Every row belongs to one group in each of 2 separate groupings. Each group adds its own fixed numbers to the row, and there is some noise. The rows also spread widely along 2 directions, which tell nothing about the answers.
Some rows, each with its group in each grouping after it:
[  3  -1  -1   6   5   7  -4 -11  -1   8  -7   7  10  -6   1   6  -5] : (0) J294
[  2  11  -9   5 -12  17 -13  14  -6   9   0 -14   1  -7   3   3  -3] : (1) J294
[ -8   0  -6   4  -7  10 -10   2   3  19 -12  -2   1  -9  -3  -7   0] : (0) J644
[  2  11   1  -1  -2  14  -3  -1  -1  -2 -11 -11   4   6   8  -2  -5] : (2) J214
[  3   7   1  -3   1   3   9  -9   2 -10 -10  -1   5   7   2  -7   1] : (2) J633
[  1   2  -1   6   0   7   0   7  -5  11  -6 -17  -2 -13  -4  -6   0] : (3) J358
[  2  -3   3   9   7  -5   1  -2  -7  -4  -7  -1  -5 -15  -1  -4   6] : (4) J358
[ 14  16 -22   3  -7 -17  -7  -6  12   0  10  -3  -1   9  -1   6 -12] : (1) J214
[ 10  -3   1  -8  -2  -1  13 -12   1  -1 -17   6   3  -5   5  -4   3] : (3) J633
[  6  -4   2   1  -9   6  -8   0  -6   3  -8   5   0  -9 -10   1   1] : (4) J644
[  7   1   9   0 -12  13   9  -4  -3  -6 -16   5  -5  -2  14   0  17] : (4) J214
[  8  11 -15  -2 -12  -8  -6  -3  10   2   3  -4  -3   6   4   6   0] : (1) J214
[  6  15 -16  12   8  -6 -25   5   7   7  21 -14   7  -1 -15  10 -15] : (1) J294
[ -2  15   0  -4  -5  17   1   0   5   2 -15 -12  -2   2  13  -4   0] : (2) J214
[  7   9   0   7  13   9  -6  -4  -3  -3  -4  -5  15   6  -5   3 -11] : (2) J294
[  1  13  -3   0  -6  16  -3   1   5  -1  -9 -13   2   4   9  -3   0] : (2) J214
[  2   4 -11  15   3   3  -7  -5   6  15  -2  -6  -3  -1   1   2  -6] : (0) J214

New rows. What belongs after each?
[ 11  -4   9   8  -1  10  -4  -6  -6 -10  -8   8   5  -9   1   5   3] : (4) J294
[  2  13  -3   1  -6  14  -6   2   1   4  -8 -10   1   1   7  -6  -5] : (2) J214
[  4  11  -2   6  11   9 -13   1  -3  -4   1 -11  12   0  -4  -1 -12] : (2) J294
[ 12   2  -4   7  12   3  -4 -12  -2   0  -3   3  11  -6  -8  13  -9] : (3) J294
[  5  -1  -7  -7  -5  12  -4  -3   2  10 -14  -3   5 -10  -9  -4   2] : (3) J644
[ 17  -4   4   9   4   2   0  -8  -8 -15  -8  12  11  -7  -5  11   6] : (4) J294
[11  1 -1 -1 -7  6  2 -3  0 -3 -6  8  5  2  5  8  2] : (1) J294
[  4  -4   9   8   3  -4   6   1  -8  -5  -9  -1  -4 -11  -1  -3  11] : (4) J358
[ -5  12 -12  -9 -27   4  -2  11   6   8  -6  -9  -7   0   4 -12   4] : (1) J633
[  1  -3   3   4  -2  17  -3   0  -7   6 -14  -3  10 -12  -4   2   2] : (3) J294
[  7   6  -6   2  -2   9  -7  -6   5   5  -8 -10   2  -6   1   4   2] : (3) J214
[ 11  -9   8  -5  -7   1   8 -12  -7 -10 -24  21   2  -4  -5   4  11] : (4) J644
[ -4   2 -13  -1   0   4 -10   2   4  15   0 -19  -4 -10 -11  -7  -8] : (3) J633
[  3   5  13  -4  -4  28   7  -3  -5 -12 -21   2  10   2  12  -4  -1] : (2) J294
[ 16   1  -2   0   0  -4   6 -14  -2 -14 -12  13   0  -1   7  11  10] : (4) J214
[  6  -3   2   9   2   8   1 -11   2  -2 -11  10   9  -3   6   6  -1] : (0) J294
[ 1 12 -2 -2 -4  8 -1 -6  5 -7 -8 -4  5  7  4  1 -1] : (2) J214
[12  0 -7 -5  1 -8  4 -9  4 -1 -8  1  6 -2 -4  4 -2] : (3) J633
[  0  -7  10   4 -12  26   6   4 -11  -5 -20  -1  -3 -13  12  -2  12] : (4) J294
[  3  -1  -3  -2  -6   3  -7   1  -1  -1 -11   4   1  -7  -6   1   3] : (4) J644
[  0  10  -6   4  -8   8 -17   7   5   8   5 -14   1  -4  -1   3  -3] : (1) J294
[  6   7  -1   2  23 -13   1 -10   2  -5   4  -1  12   9 -11   1 -12] : (2) J358
[ -2  10  -8   9   2   3 -12  -7  10  16  -1 -10  -5  -7   0   1  -3] : (0) J214
[ -4   8 -10  -4 -23  16  -7  13   4  21  -6  -9  -6  -7   1 -10   1] : (1) J644
[ 15   3  -1   2  -3  -1   8 -14   1 -11  -5   8   0   1   7   8  11] : (4) J214
[ 14   2  -3 -11 -24  11  18  -3   7  -5 -19   5   0   4  27   4  16] : (1) J214
[  1  -4   4 -12 -16  11  17  -4  -1  -2 -23   5   2 -10  10  -6  10] : (3) J633
[  8   4   1  -3   5   1  -3  -9  -1  -1 -13   6  10   5 -12  -2 -12] : (2) J644
[ -3  11  -8  -9 -26   7   3   8   3   5  -6  -4  -8  -4   8  -5   3] : (1) J633
[ 0  6  2  2 16 -3  6 -6  0 -7  0 -9  6  1 -6 -8 -4] : (2) J358
[ 15   0 -10  -7  -4 -17   3 -11   4   1  -6  17   8   7  -6   7  -3] : (1) J644
[ -5  11  -7  16 -10  14 -20  11   0  12   5 -25  -6 -17  -7  -2  -2] : (4) J214
[ 2  4 -3  0 -8  0  5  5  1  0  2 -6 -3 -6  6 -1  5] : (1) J358
[ 14 -12   4   0  -3  -2  16 -20   7  -2 -24  25  12   3   7   4   6] : (0) J644
[  1   7  -1   4 -13  13  -4   3  -2   2 -11  -7  -8  -9   3  -5   9] : (4) J214
[  7   6  -8  -2  -5  11  -9  -4   0   7 -11 -11   0  -9   4   3   3] : (3) J214
[ -5  -2   1   5  -3  25  -9   5  -7   8 -10 -18   5 -16  -5   0  -6] : (3) J294
[ 6 -3 -2  7  2 14 -3 -2 -3  5 -8 -6 10 -9 -6  5 -1] : (3) J294
[ -3  -2   8  -9 -20  17  12   6  -6  -2 -22   2 -13  -6   7 -11  16] : (4) J633
[ -1   1   1  -3 -13   4   2   1   0  -1 -11  -1  -6  -9   3  -5   9] : (4) J633
[16  4 -5  3 -6 -4  6 -8  5 -3 -3 11  7  0  4  6 -2] : (1) J294
[  7   1  -1  14   3   3 -14  -4  -4 -10   0   1   5  -7 -10  10  -3] : (4) J294
[  5   5  -3  -4   2   7  -5  -2   1   3  -8  -2  10   6 -15  -1 -10] : (2) J644
[ 12  -2  -2   4   1  -5   9 -24   6   0 -11  15   9   7  16  10   0] : (0) J214
[  6  -1   3  13   5   6 -14  -3  -8  -3   0  -2   1  -7 -12   5  -3] : (4) J294
[ -1  -2   5   2 -12  13  -8   7  -8   2 -10  -4  -4 -11  -9  -7   6] : (4) J644
[-10   2   7  -7 -12  31  -5   6  -2   7 -21  -9   4  -6   1 -11  -1] : (2) J644
[ 13   1   1  12  10  -4 -14  -9   1  -9   3   5  10 -10 -15  12  -5] : (4) J294
[ -7  13   2   8  -2  27 -14  12  -1   4  -7 -21   6  -2  -5  -2 -14] : (2) J294
[ 21   1   4   2  -5 -10  10 -19   1 -13 -14  18   5   3   8   7  13] : (4) J214
[  5  -5   8   4   4  10  -5  -8  -7   0 -13   1  11 -10  -5   7  -1] : (3) J294
[ -2   6  -1  -6   0  12   2  -6   2  -1 -17   3   7   4  -8  -6  -3] : (2) J644
[  4  -3  10  -2 -10   9   3  -7  -4  -6 -16  11  -2  -9  -5  -4   5] : (4) J644
[ -9   2  -7  -6 -10  11  -5   5  -2  13 -10 -19  -2 -12  -7 -11  -1] : (3) J633
[ 11   0 -11   3  13  -7 -17 -13  -1  10  -2  -3  13  -4 -19   5  -8] : (3) J644
[  1  -6   6   7   6  -1  15 -12   2   0 -13  12   5  -5  14  -2   6] : (0) J358
[  3   3   5  -5  -4  14   6  -4  -1  -1 -15   3  11   4  -1  -5  -1] : (2) J644
[ 10  -5   3  -8   3   5   4 -14  -2   5 -20  11  10 -11  -4   4   1] : (3) J644
[-13   4  -1   3 -19  27 -16  18  -3  15  -5 -17 -11 -16 -10  -8   1] : (4) J644
[ -4  -2   1   8   1  17 -11   7  -3  14  -6 -18   4 -18  -3   1  -5] : (3) J294
[ 8  0  0  5 -6  3  2 -5  1 -6 -5 -1 -7 -3  5  8  8] : (4) J214
